There are 9 hidden switches. A switch that is on adds its own fixed numbers to the row, and there is some noise. The rows also spread widely along 13 directions, which tell nothing about the answers.
Some rows, each with its switches (1 for on, 0 for off) after it:
[-1.16  0.34 -0.72  1.81  2.30 -2.18 -0.03 -0.62 -0.69  0.32  1.64 -0.52
 -0.11 -1.42  0.00  0.47 -0.09 -2.23  0.16 -0.12 -1.18  0.22  1.16 -1.60
 -2.69]	0 0 1 0 1 0 1 1 1
[ 3.24 -0.93  1.39 -1.27  1.24 -0.70  2.72  1.98 -0.15  0.27 -0.43  0.44
 -0.16  2.23 -0.10  1.16  0.25  0.46 -0.03  1.68 -1.35 -0.40 -0.35 -2.83
  2.32]	0 0 1 0 1 0 0 1 1
[ 0.60  3.14  0.69  1.72 -1.58  1.67 -0.09  0.34 -0.85 -3.78  0.23 -0.88
  1.79  0.78  1.73 -0.68 -0.26  0.44 -2.53 -2.54 -0.62  0.98  1.35 -0.40
  0.07]	1 0 0 1 0 1 0 0 1
[-0.89  2.15  0.76  3.63 -0.85  2.79 -0.09 -0.71  0.85 -4.02  0.65 -0.40
 -0.51 -0.65  0.32 -0.17 -0.32  0.32 -0.82 -1.95 -0.03  0.72 -1.07  1.56
 -2.81]	1 0 1 0 0 0 0 0 1
[-0.13 -1.68  1.75  1.17 -1.91 -1.55 -0.75 -0.73 -1.92 -0.78 -2.46  0.41
 -0.79  0.11 -2.23 -1.65  0.22  2.51  0.81 -0.70  2.46  2.48 -0.74  2.43
 -0.14]	1 0 1 0 0 0 1 0 1
[ 1.36  2.70  0.81  0.00  0.30 -0.14 -0.60 -1.03 -1.36 -2.76 -0.73 -1.00
  0.69  2.34  0.73 -0.52 -1.64 -1.61  0.59 -2.10  1.39 -0.04 -0.62  4.58
 -1.72]	1 1 0 0 1 1 1 1 0
[ 1.65  1.92 -1.73 -2.29  1.78 -2.39  1.06  0.08  1.10 -1.79 -1.25  1.00
 -0.74  2.32 -1.61  0.09  0.83 -1.91  1.07 -0.28  0.32 -1.49 -0.25  1.11
 -0.01]	0 0 0 1 0 1 1 0 0
[-0.28  1.04 -0.98 -0.63  0.93 -2.97 -0.27  2.48  0.30  0.43 -0.27  0.69
  0.82 -0.85 -0.61  0.64 -1.16 -3.11  1.02  1.63 -0.92 -0.61 -0.26  1.37
  0.09]	1 0 0 1 1 1 0 1 0
[ 1.86 -2.20  0.56 -2.00  2.31 -0.62 -0.14 -2.62 -2.05  0.81 -0.94 -0.52
 -0.83  1.51 -1.21  0.21  1.78  3.12  0.64  0.10 -0.57  1.47  1.22 -3.30
 -0.23]	1 0 0 0 0 0 0 1 0
[ 0.10 -1.47  0.79  2.54 -1.40  3.11  1.14  0.81  0.59 -1.42 -1.78  1.21
  0.86 -2.29 -2.17 -1.02  0.38  1.80 -0.75 -1.06 -0.09  2.61 -0.75  0.79
 -0.27]	0 0 0 0 1 1 0 1 1
[-0.37 -0.80 -1.40  0.39  1.60 -2.11 -0.35  0.78 -0.56 -1.02  0.19  0.22
  0.75 -1.32 -1.34  2.35 -0.45 -1.88  0.88  1.77 -1.69  1.12 -0.26 -0.52
 -1.76]	1 1 0 0 1 1 0 1 0
[ 1.10  3.98  1.62 -2.75 -0.52  1.65  1.43 -0.19  0.24 -3.03  0.16  0.86
  0.18  1.19  1.50 -1.00  0.31  1.05 -0.58  0.01  0.98 -0.87 -0.05  0.84
  0.16]	0 0 0 1 0 0 1 0 0
[-0.64  0.58 -0.14 -0.46  2.62 -3.61 -0.84  1.63  0.08  0.21  0.88  0.29
 -0.48 -0.18  0.16  0.12 -0.78 -3.56  1.66  0.80 -1.08 -1.52 -1.15  1.70
 -1.34]	1 0 1 1 0 1 1 0 1
[-1.27  0.81 -2.47  0.96 -0.54 -2.00 -1.54  0.01  0.59 -2.60 -0.14  1.57
  1.42 -1.47 -2.11  0.65 -0.36 -1.96  2.14 -1.57 -1.29 -0.67 -0.44  3.31
  0.35]	1 0 1 0 1 1 0 0 1
[ 0.83 -1.69 -0.30  0.10  3.82 -0.45  0.37  0.32 -0.85 -2.29 -0.23  1.79
  2.32  0.61 -0.24  1.40  1.85 -1.39  0.06 -2.81 -1.20  0.86  0.12 -0.61
 -0.94]	1 0 1 0 0 1 1 0 1
[-0.80  2.76  0.15 -3.07 -0.71 -2.58 -0.37 -0.73  1.46 -0.21 -0.04  0.66
 -1.29  0.70 -0.62 -0.04  0.09  1.50  3.05  1.33  0.23 -1.38  0.61  0.45
  1.91]	1 0 1 1 0 1 1 0 0
[ 0.91  2.57 -0.13 -3.48  0.20 -0.24 -0.24  0.87  1.94 -0.52  0.16  0.63
 -0.21  1.29  2.44  2.59  0.45  0.76  0.47 -0.46 -0.72 -0.45 -0.63  0.00
  1.10]	1 0 1 1 0 1 1 0 1
[-2.78 -0.81  1.68  3.74  0.97 -0.12 -1.26 -0.63 -0.92 -1.08  0.92  0.49
  0.80 -3.08  0.07 -0.08  0.50 -0.18 -0.29 -0.52  0.04  2.67  1.01 -1.04
 -3.50]	0 0 1 1 0 0 1 0 0
[ 0.93  0.59  1.44 -0.72 -0.37 -1.26  0.27  0.70  0.38 -1.09 -0.52 -0.27
 -2.05  1.11  0.38  0.83 -0.91 -0.14  0.79  1.27  1.24 -0.07 -3.30  2.77
 -1.36]	0 0 0 0 0 1 1 0 1
[ 0.89 -0.48 -1.00 -3.54  0.44  1.67 -2.09 -2.83  0.42 -2.11 -1.45  2.32
 -0.03  0.07 -1.11  1.02  2.13  3.01  1.90 -2.27 -0.71  0.87 -0.70  1.73
  0.07]	1 0 1 1 0 0 1 0 1
[ 0.35  2.14  0.88 -1.69 -1.73  0.11 -1.18 -1.38 -0.59 -1.28 -0.72 -0.35
 -1.45  0.72 -1.08 -1.83 -0.66  2.39  1.86  1.40  0.58 -0.69 -0.40  2.03
  0.70]	1 0 1 1 0 1 0 1 0
[-0.10  0.12  2.69  3.66 -1.49 -0.17  0.53  1.42  1.10  0.16 -0.38 -0.23
 -0.82 -0.75 -0.93 -3.00 -1.53 -0.93  0.87 -0.71 -0.81 -0.25 -0.43  1.22
  1.04]	0 0 0 1 0 0 1 0 1
[ 1.11  0.66  0.25  1.04  1.20  0.01  1.65  0.65  0.55 -1.24 -1.41 -0.35
 -1.57  1.48  0.02  1.00  0.73  0.01 -1.75  0.19  1.29  1.94 -0.38 -1.31
 -3.18]	0 0 1 1 1 0 1 0 0
[ 1.35  0.57  2.20 -1.02  0.15 -0.70 -1.58  0.01 -2.57 -0.79 -0.71 -0.35
  1.31  1.21  1.05 -0.81 -1.51 -0.10  0.76 -0.99  0.54  1.08 -0.23  3.46
  0.11]	1 1 1 1 1 1 1 1 1
[ 0.24  2.11 -0.19 -1.51  0.80 -0.58 -0.87 -2.12  0.00 -1.09 -0.35 -0.06
 -1.00  1.19 -0.03 -0.24 -0.06  0.61  1.25 -2.33  1.51 -0.42 -0.71  4.07
 -1.31]	1 0 1 0 1 0 0 0 1
[-0.05 -1.95  1.10  0.23  1.79 -2.65  1.48 -0.96 -1.25 -0.04 -1.51  0.45
 -1.65  0.61 -3.32 -1.78  1.53  1.75  1.02  0.44  1.45  1.48  0.64 -1.38
 -0.84]	1 0 1 0 0 0 1 0 1
[ 1.62 -1.78  1.03  2.56  0.75 -1.80 -0.02  0.53 -2.07 -1.98 -1.81 -0.14
  0.81  2.15 -1.03  1.40 -0.20 -1.06  0.09 -0.83  1.11  2.45 -0.31  0.64
 -1.12]	0 1 1 0 0 1 1 1 0
[ 0.15  0.31  4.36 -0.27  1.56  1.65  0.65 -1.23  2.74  1.83  0.26 -0.18
 -1.73  0.81  1.72 -0.13 -0.19  2.45  2.46 -1.70  0.79 -0.06 -0.96  0.99
  0.20]	0 0 0 0 0 1 1 0 0

New rows, each followed by its switches (1 for on, 0 for off):
[-3.10  3.10  2.18 -0.76 -1.12 -0.26 -0.57 -1.17  2.46 -0.05  1.82  0.16
 -1.60 -1.94  0.77 -0.40 -1.05  1.91  3.47  1.20  0.27 -1.37 -0.48  1.78
  0.15]	1 0 1 0 0 1 1 0 0
[ 0.63  0.86  0.76  2.04  1.48  1.29  0.17 -1.45  1.84 -1.92 -0.36 -0.68
 -0.18  1.53 -0.34  0.73  0.07  0.40  1.13 -3.39 -0.66  0.64  0.48  0.58
 -0.63]	1 1 0 0 0 1 0 0 0
[ 1.22  0.25  1.76  1.55  0.87 -1.62  0.90  1.33 -0.31  0.59 -0.53 -1.06
 -0.20  1.98  1.10  1.53 -0.85 -0.52 -0.26  0.12  1.16  1.07 -0.11 -0.32
 -0.51]	0 0 1 0 1 1 0 1 0
[ 0.44  0.47  2.84  1.71 -0.82 -2.97  2.98  3.52 -0.75 -1.20 -0.80  1.15
  2.17  0.88 -0.60 -1.21 -0.56 -1.20 -0.19  0.51  1.11  0.31  1.11 -0.78
  3.19]	0 0 0 0 0 1 1 0 0
[ 1.18 -0.71  2.74  0.76  3.45 -0.04  1.70  0.21 -0.69  0.45  0.79 -1.27
 -2.27  1.09 -0.23 -1.93 -0.16 -0.15  0.24  0.72 -0.18 -0.83 -1.56 -0.28
 -2.07]	0 0 1 0 0 1 0 0 1
[-0.75 -0.08  1.26  3.13 -1.29 -0.87 -1.76 -0.72 -1.73 -2.00 -1.62 -0.82
 -0.90 -0.11 -0.61 -0.41 -0.65  0.58 -0.59 -0.37  2.22  3.11 -0.86  2.20
 -3.96]	1 0 1 1 1 0 1 0 0
[ 0.53 -1.38  2.27  1.47  0.92 -4.37 -0.84 -0.87 -2.65  0.86 -0.84 -2.39
 -1.83  2.15 -1.08 -0.72 -0.62  1.21  1.14  1.40  0.45  1.97  1.49 -2.29
 -0.85]	1 1 1 1 0 1 1 0 0
[ 1.55 -2.27  1.87  2.03 -0.55  0.65 -1.82 -0.10 -1.11 -0.09 -0.47  0.15
  1.70 -0.09 -0.10 -1.30 -0.48  0.43  1.29 -2.57 -3.10  0.50  0.21  0.05
  2.13]	0 0 1 1 1 1 1 0 1
[-1.39  1.69  2.83  1.77 -0.07  1.97 -0.28 -0.01  0.82 -1.05  0.36 -0.09
 -0.26 -1.02  1.35  0.10 -1.26  0.12  0.89 -0.77  1.36  1.14 -1.07  3.13
 -2.30]	1 1 1 0 0 0 1 1 0
[ 1.61 -1.14  2.25  5.27 -1.17 -0.56 -0.41  0.95  1.66 -2.09 -0.16 -0.36
 -0.42  1.88 -0.37  1.16 -1.22 -0.76  1.98 -0.96 -2.88 -0.14 -0.86 -1.62
  1.77]	0 0 1 1 0 1 1 0 1
[ 0.48 -0.30  1.62  0.96  0.72 -1.23 -1.06 -0.70 -1.63 -4.35 -0.87  2.27
  2.17  0.96 -2.26 -0.84 -0.26 -0.69  2.59 -2.02  0.28  0.29  0.10  3.94
  1.31]	1 1 1 1 0 0 0 0 1
[ 1.38 -1.20  1.04  2.53  0.25 -0.88  3.13  1.03  1.28 -2.31 -1.63  0.51
 -2.10  0.73 -4.45 -2.25 -0.23 -0.60  1.39  1.46 -0.32 -0.49 -2.02  0.31
 -0.27]	0 0 0 0 1 1 1 0 1
[ 0.77  0.11  0.50  1.89  0.63  0.77 -0.75 -2.13 -3.21 -2.18  0.15 -1.95
 -1.12  0.12 -1.35 -2.34 -0.09  0.00 -0.84  0.86 -0.98  1.11  0.82 -1.27
 -3.70]	0 1 1 1 0 0 1 1 0
[ 0.81  0.65 -1.02 -2.04  0.53 -4.48 -0.16  0.85  0.72 -0.73  0.27  1.31
  1.32  1.24  0.91  4.32  0.51 -0.65  1.21  0.41 -1.81  0.52  1.46 -3.06
  2.18]	1 0 0 1 1 0 1 0 1
[ 0.49 -2.05  3.30  0.28  2.62 -0.21  0.44 -1.45 -1.02 -2.71  1.75  1.04
  0.17 -0.13 -1.15  1.14 -0.06  0.69  3.27  2.20 -2.52  0.02 -0.68 -2.02
 -0.34]	1 1 0 0 0 0 1 1 1
[-0.57  2.71  1.04  1.25 -2.15  1.28 -1.98 -2.60 -0.57 -3.87  0.46 -1.50
 -2.09  0.00 -0.23 -0.90 -1.26  1.50  1.00  0.89 -0.17  0.26 -0.93  1.83
 -2.94]	1 1 1 1 0 0 1 0 0
[-0.56  2.23  0.09  2.02 -1.64  2.38 -0.29 -3.61  3.66 -1.73  0.28 -1.03
 -3.44  0.07 -0.15  1.24  0.11  3.17  1.51 -1.78 -0.16  0.63 -0.70 -0.04
 -2.10]	0 0 1 0 1 0 1 0 1
[-0.49  0.52  1.82  3.87 -2.25  1.07 -1.49  1.16  2.76  0.16 -1.18  0.04
 -0.20 -0.72 -0.53 -1.33 -2.20 -1.01  2.45 -1.81 -1.18 -0.09 -1.08  3.25
  1.37]	1 0 0 1 0 1 1 1 0
[-0.73 -0.07 -1.03  1.96  0.30 -2.13 -1.40 -0.89  0.87 -1.61  0.55 -0.86
 -1.87 -0.22 -0.46  3.59 -0.22  0.11  1.15  2.08 -1.62  1.66 -0.50 -2.72
 -3.15]	1 0 1 1 1 1 1 1 1
[-1.51  2.22 -2.27  1.58  0.03 -1.68 -0.46 -0.45 -0.78 -2.31  1.46 -1.18
  0.26 -1.32  0.08  0.28  0.09 -1.76 -1.29 -0.68 -1.72  0.22  1.04 -1.61
 -2.70]	1 0 0 0 0 1 1 0 1
[ 0.92 -2.14  0.45 -0.09  0.56 -0.69 -0.55  2.11 -3.15 -1.05 -1.26  1.77
  4.27 -1.29  0.66  0.45  0.42 -1.77 -1.60 -1.93  0.01  2.35 -0.32  1.77
 -0.31]	0 0 0 0 1 1 1 0 0
[-1.64  1.89  1.97  3.32  0.26 -3.79 -1.30 -1.28  0.19 -3.73  1.98  0.29
 -0.59  0.79 -0.87  1.40 -1.74 -1.55  3.74  1.52  0.09 -0.89  0.14  0.80
 -0.70]	1 0 1 1 0 0 0 1 1
[ 2.35  0.08  2.16 -2.81  0.40  1.31 -1.34 -1.46  0.59  1.73 -0.49 -0.05
 -1.36  1.62  0.54 -1.80 -0.60  1.72  3.17 -1.23 -1.38 -1.89 -1.22  2.36
  2.47]	0 0 1 1 0 1 1 1 1
[ 0.99 -0.39 -4.10 -0.36  1.67 -1.67 -0.74 -0.52 -0.81 -3.65 -1.72  1.82
  0.88  0.07 -3.66 -0.07  1.32 -2.90  0.65 -0.96 -1.18 -0.27 -0.42  1.73
 -2.11]	0 0 1 1 1 1 1 0 0
[ 0.67  1.72  0.83  0.05 -1.06  1.92 -0.41 -1.00 -2.68 -2.50 -0.45 -1.25
  0.07  0.07 -0.79 -3.67 -0.44  1.35 -0.93 -0.42 -0.59  0.69  0.89  0.57
 -0.86]	1 1 1 1 0 1 1 1 1
[-0.83  0.73 -0.21  2.39  0.83  1.71 -0.37 -1.11  0.29 -1.67  0.46 -0.18
  0.55 -1.15 -0.04 -0.45  0.76  0.24 -0.68 -3.42 -0.48  0.92  0.50  0.62
 -1.80]	0 0 1 0 0 1 0 0 1
[-0.17  0.49 -0.67  1.19  1.08  0.51 -0.06 -0.71  1.92 -0.42 -0.22  0.61
  0.30 -0.06  0.32  3.08  0.77  0.34  0.44 -2.89  0.08  2.03  0.99  0.09
 -0.45]	0 1 1 0 0 0 0 1 1
[-1.64  0.61  0.29  0.57 -1.51 -4.11 -1.41  1.92 -0.28  1.09  0.16  0.65
  1.32 -1.58  1.42  2.20 -1.01 -1.54  0.18 -0.63  1.47  1.45 -0.25  2.74
  0.55]	0 0 0 0 0 0 0 0 1
[-0.44  0.12  1.57 -1.26  1.39  1.22  0.03  0.71  2.49  0.81 -0.04  1.99
  1.31 -0.78  0.21  0.25  0.90  1.61  2.38 -1.61 -1.50 -0.19  1.01 -0.30
  2.94]	1 0 1 1 0 1 0 0 0
[-0.26  2.50  2.67  1.43  1.38 -3.57  1.51  1.93 -0.94 -2.78  1.91  0.74
  0.62  1.08  0.41 -0.69 -1.41 -3.11  0.88  1.76  0.45 -1.82  0.04  0.78
  0.36]	0 0 1 1 0 0 0 0 1
[ 0.88 -0.49 -1.88 -1.63  3.32 -1.24  1.49 -0.37 -1.72 -0.33 -1.01  1.03
  0.48  0.36 -1.44 -0.34  2.44 -0.78 -1.38 -1.41  0.74  1.10  1.30 -1.18
 -1.78]	0 0 1 0 0 0 1 1 1
[ 0.78 -1.41  2.56 -0.43  3.26  0.61  0.14 -0.84 -0.44 -1.52 -1.40  0.95
 -0.35  1.36 -1.01 -0.15  0.87  1.44  1.64 -0.95  1.21  1.86 -0.59  1.32
 -1.79]	1 1 1 1 0 1 1 0 0
[ 0.65  2.41 -1.00 -0.90 -3.09 -3.10 -2.98 -1.25 -3.39 -1.31 -0.79 -1.17
  0.10  0.87  0.58 -0.39 -1.21 -0.66 -0.50  0.35  1.24  0.69  0.49  2.35
 -0.83]	0 0 0 1 0 0 1 1 0
[-1.57 -0.76  0.96  2.58 -0.38  1.05 -2.53 -0.89 -1.76 -1.02  0.27 -0.63
 -0.09 -2.38  0.54 -0.09  0.18  1.52 -1.28 -0.90 -0.23  3.18 -0.03  0.18
 -3.51]	1 0 1 1 0 0 0 0 1
[ 1.43 -0.33 -1.08 -2.63  0.96 -3.82 -0.53  1.16 -0.14  0.06 -0.28  0.49
 -0.10  0.98  0.88  3.72 -0.19 -1.53  0.76  0.89 -0.33  0.21 -2.02  0.95
 -0.57]	0 0 0 0 1 1 1 0 1
[ 1.23 -1.39  2.56  0.78 -0.08 -3.65  1.13  1.69 -1.21  0.36 -0.63 -0.41
 -0.82  1.37 -1.17 -0.25 -0.40  0.91  0.28  2.48  0.11  1.16  0.21 -2.45
  1.58]	0 0 0 1 0 1 0 0 1
[ 0.17  1.78 -0.81  0.26  1.15 -0.02  0.68 -2.36  2.60 -1.55  0.59 -0.36
 -2.38  1.16 -1.06  0.45  0.91  0.80  1.93 -1.29 -1.14 -1.35 -0.05 -1.06
 -0.69]	0 0 1 0 0 1 1 0 1
[-0.40  2.12 -2.84 -3.07  1.10  0.49 -1.78 -3.40  0.23 -0.98 -0.11 -0.35
 -1.21 -0.18 -0.02  2.06  1.09  1.87  0.87 -0.57  0.43  0.63 -0.11  1.22
 -3.13]	1 0 1 0 1 1 0 1 0
[ 0.80 -0.45 -1.19 -2.01  0.70 -3.00 -1.43  0.37 -0.28 -0.84 -0.49  1.79
  0.82  0.18 -1.56  1.63 -0.14 -1.66  3.03  0.55 -1.62 -0.49 -0.29  1.68
  1.73]	0 1 1 1 0 1 1 1 1
[ 2.73 -2.43  0.87  1.48  1.92  1.99  1.45 -0.40 -0.62 -3.20 -1.26  1.21
  1.14  1.48 -1.63  0.85  1.30  0.62  0.41 -0.86 -1.60  1.04 -0.54 -2.15
 -0.43]	0 0 1 0 1 1 1 1 0
[-0.30  2.29  0.31 -0.84 -2.83 -0.16 -0.97 -0.87 -0.23  0.17 -1.39 -1.14
 -1.93  0.18 -0.54 -2.16 -0.50  2.73  0.35  0.20  1.22  0.86  0.37  1.29
  0.25]	1 0 1 1 0 1 1 1 1
[ 0.98  2.21  3.49  1.75  1.30 -0.18  0.08 -0.06 -0.74 -1.83  0.25 -1.35
 -0.41  3.06  1.55 -1.56 -1.70 -1.02  0.86 -1.98  1.66 -1.37 -1.22  3.82
 -0.89]	1 0 1 0 0 1 0 0 0
[-0.06  0.91 -1.57 -0.03  0.04  1.32 -1.04 -1.60 -0.91 -3.45 -0.89  0.69
  0.30 -1.22 -1.71 -1.46  0.98 -0.28 -0.53 -1.15 -0.31  0.61 -0.43  1.61
 -2.95]	0 0 0 1 0 1 1 0 0
[ 1.86 -0.61  2.35  2.37  2.53  2.62  0.98  1.05  1.54 -1.93  0.40  0.26
  0.55  0.77  0.63  1.60 -0.87 -1.13  0.55 -0.93 -2.70  0.76 -0.91 -0.63
 -0.87]	1 1 0 1 1 0 0 1 1
[ 0.94  1.41 -1.49 -3.96  1.38 -0.35  0.69  1.16  1.87 -0.76 -1.93  2.56
  0.93  0.89 -0.51  2.10  1.44  0.23  0.66 -0.71  1.15  0.62 -0.01  1.51
  1.17]	1 0 0 1 0 1 0 1 0
[ 0.45  2.03  1.97 -2.15  0.54 -1.17  2.61  0.71  2.98 -0.20  0.34  1.69
  0.20  1.27  0.12  1.16  0.24  1.88  2.59 -0.16  0.43 -1.19  0.55 -0.19
  4.11]	0 0 1 0 1 1 0 0 1
[ 0.48  0.33  2.12 -0.65 -0.60 -1.09  0.33 -0.82 -0.75 -3.12 -1.00  1.42
  0.21  1.29 -1.78 -1.07  0.71  2.49  1.93  0.21  0.65  0.53  0.42 -0.04
  1.81]	1 0 1 1 0 1 1 0 1
[-0.50  1.44  2.01  0.46  0.29 -0.18 -0.88 -0.35  1.76  3.72  0.66 -2.50
 -2.20  0.21  1.92 -0.35 -1.59  0.83  1.56 -0.63 -0.27 -0.44 -0.06  0.53
 -0.10]	1 0 0 0 0 1 0 1 0
[ 0.88 -0.46 -0.49 -1.89  1.84 -0.30 -1.04 -1.91  0.12 -0.54 -0.52 -1.10
 -2.58  1.54  0.40  4.05  0.70  1.96  1.00  1.35  0.22  2.06 -1.51 -1.02
 -3.62]	1 1 1 0 0 1 1 1 0
[ 3.22 -1.26  0.72  1.63  0.40  1.33  0.44 -1.88  0.79 -2.86 -0.40  0.40
 -0.45  2.59 -1.56  1.53  0.31  1.30  2.21 -1.23 -2.71 -0.52 -0.59 -1.59
  1.53]	0 0 1 0 1 0 0 1 1
[ 1.01  0.00  1.96  0.76  0.04  0.65 -1.84 -2.77 -0.29 -0.44 -0.39 -0.93
 -1.01  1.38  1.06  0.66 -0.66  1.78  1.77 -2.22  0.75  0.95 -1.20  2.59
 -1.41]	0 0 1 0 1 1 1 1 1
[-0.68  1.70 -0.40  2.80 -0.80  2.43  0.83  1.66  2.31 -1.78  0.53  0.17
  0.51 -1.98  0.79  0.06 -0.29 -1.58 -1.41 -2.20 -1.60  0.25 -1.10  0.79
 -1.47]	0 0 0 0 0 1 1 0 1
[-0.52  2.48 -2.04  2.09 -0.70 -1.73  0.80 -0.96 -0.12 -2.57 -0.70 -0.76
 -0.04  0.79 -1.56  0.13  0.62  0.01 -1.01 -1.46  0.64  0.94  2.19 -1.26
 -1.20]	1 0 1 0 1 0 0 0 0
[ 0.44  2.91 -1.38  1.01  0.80 -0.66 -0.75 -0.39 -0.32 -2.16  2.19 -0.97
  0.06  0.04  0.16 -0.77 -1.34 -3.81  0.92 -0.18 -3.69 -2.62  0.71  0.04
 -0.82]	0 1 1 1 0 0 1 1 1
[ 1.88 -1.56  2.68 -2.05  0.32 -1.07  0.97  0.89 -0.46 -0.09 -0.52  1.72
 -0.46  0.97 -0.86  0.26 -0.12  0.99  2.52  2.06 -0.24 -0.77 -1.89  0.64
  2.42]	0 0 1 0 0 0 1 1 1
[ 2.08 -1.23  0.50 -1.11 -0.40 -2.83 -1.10 -0.43 -0.99 -0.18 -1.81 -1.26
 -3.64  2.14 -2.12  0.86 -1.15  1.45  1.87  3.20  0.17  0.92 -2.55  1.46
 -1.09]	1 1 1 1 1 0 0 0 1
[ 1.05 -0.45 -1.30 -1.55 -1.46 -1.01 -2.04  0.39 -0.75 -0.66 -3.15  1.59
  1.95  0.70 -0.69  1.14  0.78  0.72  0.29 -2.94  0.65  2.52  0.78  2.59
  1.66]	1 1 1 1 0 0 1 0 0
[ 1.82  0.54 -0.22 -2.03  1.36  1.86  1.12 -0.13  0.19 -0.72 -1.66  0.25
 -0.51  0.71 -0.40 -0.24  1.14  1.05 -1.22 -1.14  0.45  1.83  0.05  0.19
 -1.27]	0 1 0 1 0 1 1 1 1
[-2.04 -0.56  2.97  1.74  1.54 -2.17  0.96  0.55 -0.32 -0.66  1.57  0.31
 -1.18 -1.62 -1.95 -0.62 -0.87  0.12  2.95  4.40 -0.28 -0.51 -0.60 -1.22
 -0.92]	1 0 1 0 0 1 0 1 0
[ 2.04 -0.13 -0.37 -0.27 -0.74 -0.18  0.71 -1.30 -0.63 -1.96 -1.47 -1.36
 -3.60  2.09 -2.19 -0.85  0.53  2.06 -0.05  1.28 -0.24  0.07 -1.78 -0.88
 -1.80]	1 0 1 0 0 0 1 0 1
[ 0.84  0.80  1.46  1.75 -1.93  2.88 -0.82  0.21  3.11 -0.90 -0.21 -0.29
 -0.25  0.17  2.36  2.44 -0.18  1.97 -0.23 -2.44 -1.56  1.64 -0.75 -0.83
  0.63]	0 0 0 1 0 1 1 0 1
[-2.32  0.60  0.23  2.58 -0.36 -2.10  1.21  1.70  0.82 -1.61  0.14  0.67
 -0.18 -1.80 -1.48  0.19  0.01 -0.59  0.27  0.98  0.26  1.10  0.01 -0.68
 -1.04]	1 0 1 0 0 1 1 0 1
[ 1.31  1.39  0.91 -2.27  1.90 -1.42  0.25 -0.26 -2.58 -3.18  1.41  0.91
  1.42  1.20  0.75  1.55  0.13 -0.52  0.11  1.59 -0.53  0.13  0.91 -0.93
 -0.03]	0 1 1 1 0 0 0 1 1
[ 1.36  1.27 -1.26 -2.44 -1.65 -0.51 -0.47  0.25 -1.49  0.55 -0.44 -0.14
  0.80  0.30  0.95  0.52  0.50  1.19 -1.19 -0.59 -0.48  0.39  0.96 -0.37
  1.98]	0 0 1 0 0 0 0 1 1
[ 0.95  1.51 -1.39  0.60  1.08 -1.83 -1.51 -2.22 -0.92 -3.11  1.32 -0.94
 -0.37  1.93  0.31  2.24 -0.23 -1.79  1.46 -0.09 -1.59 -1.31 -0.23 -0.60
 -1.95]	0 0 1 0 0 1 1 1 0
